The rows are grouped in 4 different ways at once. Each group adds its own fixed numbers to the row, and there is some noise. The rows also spread widely along 12 directions, which tell nothing about the answers.
In the rows, zero is written as 128.
Some rows, each with its group in each grouping after it:
[180 186 133 117 142 103 127 104 143 115 144 121  86  75 112 121  77 103
 109 104 128 135 115 158 104]
gora q_658 W q_10
[133 131 112 150 150 133 102  99 130 135 155 165 129 138 118 136 130 142
 126 139 114 102  98 122 144]
Fod q_144 E q_331
[140  95 133 116 137 116 116 119 136 138 131 132  89 144 148 150 135 155
 127 133 140 164 126 139 145]
tavul q_642 K q_10
[103 115 101 141 121 198  94 125  86 129 136 163 171 165 120 157 131 115
 123 135 139  94 118  98 136]
gora q_642 Y q_825
[129 185 137 136 130 138  66  94  96 122 135 158 120 143 108 135 109 128
 116 130 119 102 138 185 111]
far q_144 X q_129
[136 183 113 128 191  91 138 117 121 175 149 121 135 134 118  90 157 167
 109 132  84 133 148 156  98]
bula q_43 X q_129
[179 105 162  76  88  80 116 116 145 110 110 113  50 117 182 159 114 140
 117  86 141 178 152 150 123]
bula q_658 Y q_19
[116 170 139  87 149 113 165 140 150 122 164  94 122 135  96  95 130 115
 121 139 117 147 135 162 121]
nokap q_43 E q_19
[112  47  95 145 117 175 148 150 104 133 162 145 147 129 145 108 150 148
 162 131 166 123 120  62 144]
Fod q_80 L q_331
[ 69 127 107 123 160 141 133 130 147 144 143 130 163 129  97 140 154 135
 124 118 127 116 131 102 130]
nokap q_80 K q_184
[ 87 143 173 142 117 147 119 104 130 117 104 146 148 170 134 165 115 135
 121 128 118 103 120 126 133]
far q_658 L q_825
[ 97 187 148 119 204 133 135  87 122 119 110 116 143 140 116 142 143 155
 101 155  78 164 128 150 122]
tavul q_642 W q_184
[ 82 166 130 135 127 128 102 132  78 111 121 133 149 173 150  93 109 147
 164 141 119  93 188 129 132]
bula q_43 X q_129
[129 102 143 125  94 129 139 156 164 131 156 147 115 132 112 168 135 115
  96  98 147 116 102 131 114]
nokap q_144 L q_331
[ 77 179 156 117 208 111 179 109 162 108 151  98 175 176  95 100 128 125
 149 189  63 123  95 114 147]
bula q_642 E q_19
[ 68 142 145 197 129 102 138 110  94 105 115 134 146 156 160 100 135 175
 144 155 111 110 160 130 137]
far q_80 K q_129
[144 168 152 151 102 120 162 140  90 142  99 135 131 156 193 100 107 156
 128 120 142 150 159 102 122]
gora q_43 X q_19
[132 123 151  87 126 174  97 103 122 127 109 128  93 151 134 153 106 151
 136 113 159 164 140 135 133]
gora q_144 X q_10
[153 199 149 105 128 155 114 107 156 162 114 156 109 153  99 151 116 125
 100 111 145 141 114 129 110]
nokap q_144 E q_331
[167 152 129  88  92  88 128 162 143 143 152 127  83 123 144  94  91 122
 151 101 156 118 158 132 116]
nokap q_658 X q_19
[ 90 135 106  86 178 112 153 154 158 130 192 102 164 147  76  86 132 107
 175 159 112  88 116 108 140]
bula q_43 E q_129
[126  82 116 127 102 155  56  93  92  89 126 141  74 122 168 142 125 169
 148 117 163 139 178 151 148]
nokap q_658 K q_331
[114 124 147 155 106 121 158 143 157 153 153 147 123 143 113 172 129 118
  97 117 137 120  71 124 128]
gora q_43 K q_184
[115 141 122 100 134 139 158 160 141 152 144 111 125 128 114  88 133 138
 149 121 162 117 152  89 124]
gora q_658 K q_331
[ 89 136 160 139 126 122 172 128 152 122 140 107 132 147 117 138 132 131
 123 137 122 139 115 136 125]
nokap q_658 K q_19
[118 192 133 159  82 116 136 161  88 127 133 155 149 150 140 110  95  79
 118 121 137  86 155 136 113]
Fod q_658 K q_825
[ 67 134 134 135 118 135 116 148 152 140 138 104  90  91 107  93 160 180
 127  97 163  99 178 142 112]
gora q_144 K q_331
[ 55 162 122 143 140  69 124 145 107 111 156 118 137 176 117 109 157 146
  77 148  72 108 176 213 114]
nokap q_80 K q_129
[145 120 137 139  83 157  99 120 119  97 112 143 115  94 136 184 119  93
 109  87 160 128 132 131 118]
tavul q_642 Y q_825
[ 78 145 148 134 109 179 111 108 101 102 109 128 130 167 130 154 131 140
 114 135 135 158 144 140 134]
nokap q_80 E q_184
[ 35 128 127 150 183 141 106 106  88 101 171 135 193 223  99 144 149 133
 115 198  31  84  93 167 149]
bula q_658 X q_19
[134 182 114 113 134 126 140 153 124 132 173 146 139 148  71 104  83  78
 123 129 133  78 107 125 122]
gora q_43 Y q_10
[ 76 114 192 179  43 180  98 110 127  86 114 144  93 127 130 161 101 136
 145 110 177  89 127 153 131]
far q_43 L q_825
[160 127 149 121 115 130 132 104 168 136 132 129  83 108 124 169 127 131
 120 104 165 169 111 149 111]
nokap q_642 K q_129
[149 131 132 137  88 143 116 134 118 144 130 135  77 110 149 117 119 159
 118 107 163 132 140 127 109]
gora q_658 W q_331
[217 115 114 126 116 146 116 125 109 170 192 147  59 125 114 114 116 123
 134 141 151 164  86 160 112]
bula q_658 X q_10
[126 172 137 108  98 178 133 124 109  81 116 113 154 121 120 123  83  69
 157 115 176 134 143  95 129]
gora q_80 E q_129
[ 32 107 162 149 112 208 152 128 131 106 119 105 146 147  98 148 147 146
 113 134 141 133 112 115 116]
gora q_80 W q_331

New rows, each followed by its group in each grouping:
[152 144 140 120 115  79 136 137 143 129 147 133 115 136 139 151 110 104
 108 121 106 123 106 144 107]
bula q_658 W q_129
[126 132 142 142 149 125 153 122 114 103 130 120 115 151 154  89  97 166
 173 150 132 144 156 111 140]
nokap q_642 X q_10
[178 180 109 169 121 106 109 105 115 125 142 157 120  98 145 109  99 125
 145 119 144 103 127 115 129]
gora q_144 E q_129
[ 46 218 127 107 137 141  71 132 135 138 111 149 157 171  92 122 109 134
 136 115 127  52 178 115 135]
nokap q_144 E q_184
[ 81 114 124 119 128 145 155 161  84  83 147 109 157 153 136 112 139 116
  96 149 106 143 148 140 120]
gora q_80 W q_331
[ 92 145 128  74 135 191 143 172 131 171 172 108 140 164  73  85 150 114
 148 151 157 120 127 116 113]
bula q_642 L q_19
[119 126 116 113  93 150  89 121 115 123 114 128 105 119 161 112 123 150
 147 103 171 139 179 113 137]
nokap q_80 E q_19
[125 157 155 131 117 149 134  90 124 116 106 116 104 122 148 118 117 146
 140 125 146 169 139 127 131]
Fod q_80 E q_19
[117 108 110  98 120 137 112 159 146 177 147 128 121 133 129 120 141 155
 136  98 149 101 142 106 120]
gora q_658 X q_825
[185 152 103 164 134 145 151 118  97 152 141 147 153 106 158 109 132 122
 127 129 145 151 109  80 126]
gora q_144 E q_19
[ 95 187 197  99 102 138 192 151 108  99 106  88 130 186 126 126 113  95
 107 149 138 187 162 171 103]
Fod q_642 K q_129
[127  65 140 168  99 105 208 174 122 133 166 114 132 134 149 166 179 132
  60 122 111 173  98 143 105]
nokap q_658 L q_184
[116 135 136 122 145 133 119  94 131 122 127 121 112 132 136 120 128 162
 156 135 138 142 144 130 138]
Fod q_144 E q_129
[ 69 155 206 158 116 114 184 105 190  95 109  95 109 120 116 142 118 151
 120 113 123 132 103 135 124]
gora q_80 L q_19
[118 141 114 144 133 204 104 115 118 152 117 129 144  89 104 154 163 143
  84  84 153 136 143 126  83]
nokap q_642 X q_331
[ 92 131  85 162 152 133 136 160  69 146 151 115 172 118 153  65 182 170
 102 133 113 110 183 123 113]
gora q_642 L q_19
[118 132  75 142 182 206  90  92  94 179 138 151 165 129 102 117 145 160
 131 125 138 122 118  87 124]
gora q_80 X q_10
[153 113  93 126 155  82 107 121 146 136 136 142 127 108 159 125 120 151
 134 105 124 110 132  91 148]
gora q_144 E q_10
[173 171 111 173  92 111 130 161  81 153 154 160 106 135 156  79 128 139
  99 131 138 118 146 135 114]
gora q_144 E q_331
[ 62 154 160 133  97 197 119 129 131 126  87 130 160 146 116 184 124 110
 111  99 169 118 131  94 122]
gora q_642 K q_184
[117 155 198 170  89 109 203 125 174  81 109  95  96 116 138 118  76 125
 152 119 153 146 109  99 134]
gora q_80 E q_10
[ 77 120 150 175 125  85 107 104 149  72 155 119  68 115 123 116 123 185
 136 140  99  76 142 192 144]
gora q_642 Y q_825
[112 170 166 101 129  99 145 143 177 154 111 130 117 164 125 148 134 131
  96 112 120 127 130 126 110]
bula q_642 K q_331
[178 185 135 158 167 133 210 113 142 145 164 130 140 111 107  86 103 107
 171 160 138 144  82  85 129]
gora q_658 K q_825
[ 96 192 179 218  96 159 130  77 135 102 139 152  76 121  90 131  86 149
 137 151 135 115  86 165 118]
nokap q_80 W q_184
[123 177 169 121 127 129 159  99 145 111 115 109  96 104 132 106  94 134
 141 125 138 161 131 134 114]
Fod q_80 W q_19
[102 156 114 118 149  96 142 153 124 113 155 134 139 152 111  84 112 139
 135 133 112  72 151 112 136]
gora q_43 Y q_331
[122 194 162 106 144  74 154 123 177 135 108 122 119 143 141 121 104 138
 127 115 122 130 151 122 125]
nokap q_642 K q_19
[ 86 129 188  71 151 209 156 103 164  83 128  90 130 159  75 140 115 112
 162 164 154 159  96 114 142]
far q_642 E q_331
[120  73  96  99 121 133 100 159 134 183 166 150 125 157 137 143 154 143
 127 126 128 107 112 109 127]
bula q_658 W q_825
[127 147 145 125 128 139 160 146 146 187 145 123 104 129 109 126 168 144
 113 124 151 166 120 127 102]
bula q_144 K q_184
[ 79 147 140 157  75  92  97 148 128 136  97 142  90 125 178 108 111 186
 146  84 169  79 197 111 138]
gora q_43 K q_184
[147 159 134 101 171 168 135 103  98 124 119 141 154 167 138 105 120 137
 154 163 132 158 133  84 146]
far q_144 E q_331
[122  88 137 147 167 125 173 109 124 134 121  97 126 148 173 125 181 209
 107 146 103 190 128 107 137]
gora q_658 E q_331
[164 185 158 173 138 181 189  84 104 129 104 141 136 143 125 130 120 137
 109 137 139 186  96  88 111]
gora q_80 Y q_331
[168  92  96 100 123 133 108 148  81 187 169 154 118 159 154 129 155 139
  87 144 121 156 109 149 113]
far q_658 W q_19
[108  73 110  93 147 141 148 156  93 120 152 103 150 151 162 108 161 154
 133 142 122 163 156 118 136]
gora q_144 X q_19
[ 81 131 124 117 130 152 147 181 138 159 159 108 142 154  95  94 170 136
 118 141 132 108 137 112 112]
bula q_642 E q_331
[128  63 131 110 108 148 152 158  82 106 132 120 134 151 185 146 138 132
 126 132 141 180 147 111 134]
Fod q_642 X q_184
[ 74 107 103 185 125 106 119 141  93 128 152 109 103  97 154  63 173 210
 153 131 144 107 203 147 127]
gora q_144 K q_129
[134 158 125 179 107 144 164 135 118 138 129 149 158 115 122 137 127 107
 100 107 135 115 109  95 108]
gora q_80 Y q_825
[105 178 146 154  77 124  89 122 150 117 139 128  99 118  94 142 100 113
 117 101 147  68 124 164 115]
gora q_658 E q_129
[114 120 160 112 146 126 194 126 114 118 108  97 123 173 177  85 129 196
 182 151 152 189 182  92 142]
nokap q_43 L q_129
[186 131 177 113  83  45 138 118 176  96  97 119  54 105 214 137  85 146
 158  93 144 153 157 116 143]
bula q_658 E q_825
[129 126 114 153 188 168 124  72 116 118 129 118 111  92 142  69 122 213
 209 141 149 131 154  69 152]
gora q_658 X q_331
[ 82 145 191 125 141 118 171  89 181  87 110  95  93 122 113 130  93 141
 160 126 137 153 125 132 140]
Fod q_80 K q_10
[121  56 101  87  86 167  81 158 108 156 147 152 106 169 154 163 154 150
 127 118 173 146 141 111 147]
nokap q_144 E q_184
[ 95 177 112 159 144 101 162 154  83 103 148 127 172 151 135  57 110 131
 158 155 104  70 174  96 137]
gora q_658 Y q_825
[160 120 126 148 115 134 113 105 137 143 146 139  85 120 147 128 127 160
 137 128 145 135 111 131 139]
gora q_658 E q_825
[137 128 125 159 103 162 130 123 135 138 159 152 125 109 104 156 141 108
  94 107 141 132  99 152 107]
nokap q_80 L q_825
[134 151 151 153 187 186 173  91 121 148 130 118 139 141 113 112 165 170
 124 161 116 183 108 108 113]
bula q_642 L q_331
[103 164 195 142 109  79 184 153 157 112 134  79  67 137 137 103 144 160
 105 142 109 165 146 179 109]
bula q_642 E q_184
[163 136  92  62 128 116 108 168 125 175 152 120  98 106 130  64 121 133
 147 100 177 124 180 111 120]
far q_43 E q_10
[103 169 133 174 126 123 123 114 147 128 161 141 110 113  78 123 103 121
 126 120 137  85 114 161 118]
nokap q_43 K q_10
[ 65  73 137 130 102 139 143 147 117 117 137 100 120 168 159 120 167 175
 122 142 129 162 155 137 142]
nokap q_80 E q_19
[107  92  80  98  89 182  51 157  98 169 151 172 145 167 129 161 144 111
 108 111 169  99 142 123 130]
nokap q_642 K q_19
[109  87 117 117 116 135 108 147 116 158 145 141 148 173 132 161 172 137
  91 133 125 130 117 141 122]
far q_144 E q_129
[124 160 125 143  78 156 103 159 133 146 159 136 103 109  92  95 102  98
 158 110 181  78 133 112 115]
bula q_144 E q_10
[155 165 110 134 127 123 141 147 136 161 147 146 141 116 130 108 125 107
 121 118 137 109 123 109 114]
Fod q_642 E q_825
[116 114 123  99 187  93 188 149 110 123 147  97 181 177 140 120 151 132
 135 165  81 159 130 111 136]
tavul q_658 X q_129
[103 140 142 106 117 144 120 129 124 141 116 113  80 145 158  70 116 191
 197 134 179 131 198 105 149]
gora q_658 K q_825
[116  78 130 114 127 109 141 135 158  95 135 114 145 114 158 173 146 120
 107 106 116 136 118 117 141]
gora q_144 E q_825
[153  99 150 169  99 158 125 114  88 108 117 130 105 108 166 141 120 143
 119 118 154 164 133 137 113]
far q_642 X q_10
[ 13  93 135 173 136 206  69  76  97  80 128 139 138 159  94 176 151 181
 136 147 121  98 135 145 150]
nokap q_144 Y q_184
[145 149  96 115 144  92 124 147 129 171 141 127  86 100 140  48 125 171
 176 118 165 129 188 102 136]
tavul q_80 K q_10
[144 127 138 101  87 123 123 162 132 121 147 152 146 129 124 178 120  50
  89 102 143 118 112 148 113]
far q_144 K q_825
[107 200 133 125 175  97  98  91 158 150  81 137 141 139 144 119 106 188
 146 100 115  85 170  96 127]
gora q_642 X q_129
[104 111 173 129  87 132 113 127 128 106 117 129 107 144 153 159 131 139
  99 116 137 129 131 163 123]
far q_642 L q_19
[ 74  97 128 128  82 164 101 145  98 109 117 136 157 155 157 161 134 115
 113 109 142 110 154 127 136]
Fod q_43 E q_825
[149 197 136 151 134 129 109 104 126 155 130 166  93 157 109 116 113 162
 104 132 126 101 118 139 116]
gora q_642 Y q_331
[152 161 128 140 140 137 133 103 123 108 146 117 118  90 105 135 105  92
 110 116 136 140 115 151 116]
gora q_658 K q_10
[ 69 147 167 215 171 126 174  80 155  71 135 124 168 106 105 162 115 140
 138 140  83  97  70 107 141]
gora q_144 X q_184
[108 180 151 129 205 157 191 106 139 174 123 104 154 171  94 102 134 171
 130 155 103 159 104  96 115]
gora q_658 X q_10
[138 179 146  73 147 146 186 162 143 109 146  80 136  96  86  87  94  78
 142 110 155 150 146 115 101]
gora q_144 X q_10
[169 144 125  84 202 132 158 103 176 106 150  89 124  43  99 104 126 117
 160 109 131 152 125 100 110]
bula q_642 X q_331
[145 203 147 151 115 128  84  96 141 163 143 164  72 144  94 121  96 160
 135 125 141  93 115 172 112]
gora q_144 X q_129
[ 92  56  96 122 130 157 171 194 129 157 174 107 172 118 104 136 186 119
  92 105 147 135 128 104 101]
nokap q_144 L q_10
[ 33 151 196 113 111 118 175 153 143  95  90  72 140 151 141 132 145 147
  89 110 112 140 178 158 106]
Fod q_642 L q_19
[149 151 149 138 137  83 126 120 137 127 126 136 111 111 140 135 111 136
 103 103 112 123 132 152 109]
far q_144 X q_10
[161  36  98 137  84 142 164 176 125 124 186 137 146 110 115 171 137  55
 104 107 152 138  63  91 116]
bula q_80 Y q_10
[160 157 170  77 104  80 184 155 172 130 155 113  75 160 133  94  79 111
 165 142 156 144 115 127 143]
gora q_658 K q_19
[ 84 142 141 128 171 129 173 143 127 117 142 107 146 163 128  75 141 153
 166 171 117 127 152  95 138]
bula q_642 K q_331
[120 160 126 129 166  90 101 106 159 109 116 129 126  83 123 126  97 141
 160  93 120  85 150 106 137]
tavul q_144 X q_10
[177 150 107 125 164 144 122  92 138 153 150 150 119 113 108 137 124 124
 119 124 137 135  93 114 125]
gora q_658 K q_331
[137 152 144 138  71  97 105 156 113 125 113 153  87 137 184  92  99 156
 151  95 162  89 190 110 129]
bula q_43 L q_331
[118 168 139 139  63 131  85 151  88 109 115 145 124 153 156 134 105  98
 113 121 145 104 158 149 131]
tavul q_642 E q_19
[142 152 132 126 106 123  86  98 132 140 118 145  84 122 140 150 120 147
 110  99 155 139 143 161 119]
gora q_80 K q_129
[132  92 108 109 108 133 135 174 102 132 191 141 139 178 134 119 132  86
 138 166 134 126 106 128 141]
bula q_642 K q_19
[107 144 113 104 169 150 134 121 171 167 124 125 182 143  87 170 135 109
 102 101 120 117  95  79 118]
nokap q_658 E q_10
[ 92  98 141 142 100 148 113 136 109 106 118 124 120 131 150 150 133 150
 109 103 145 127 154 136 128]
gora q_144 L q_10
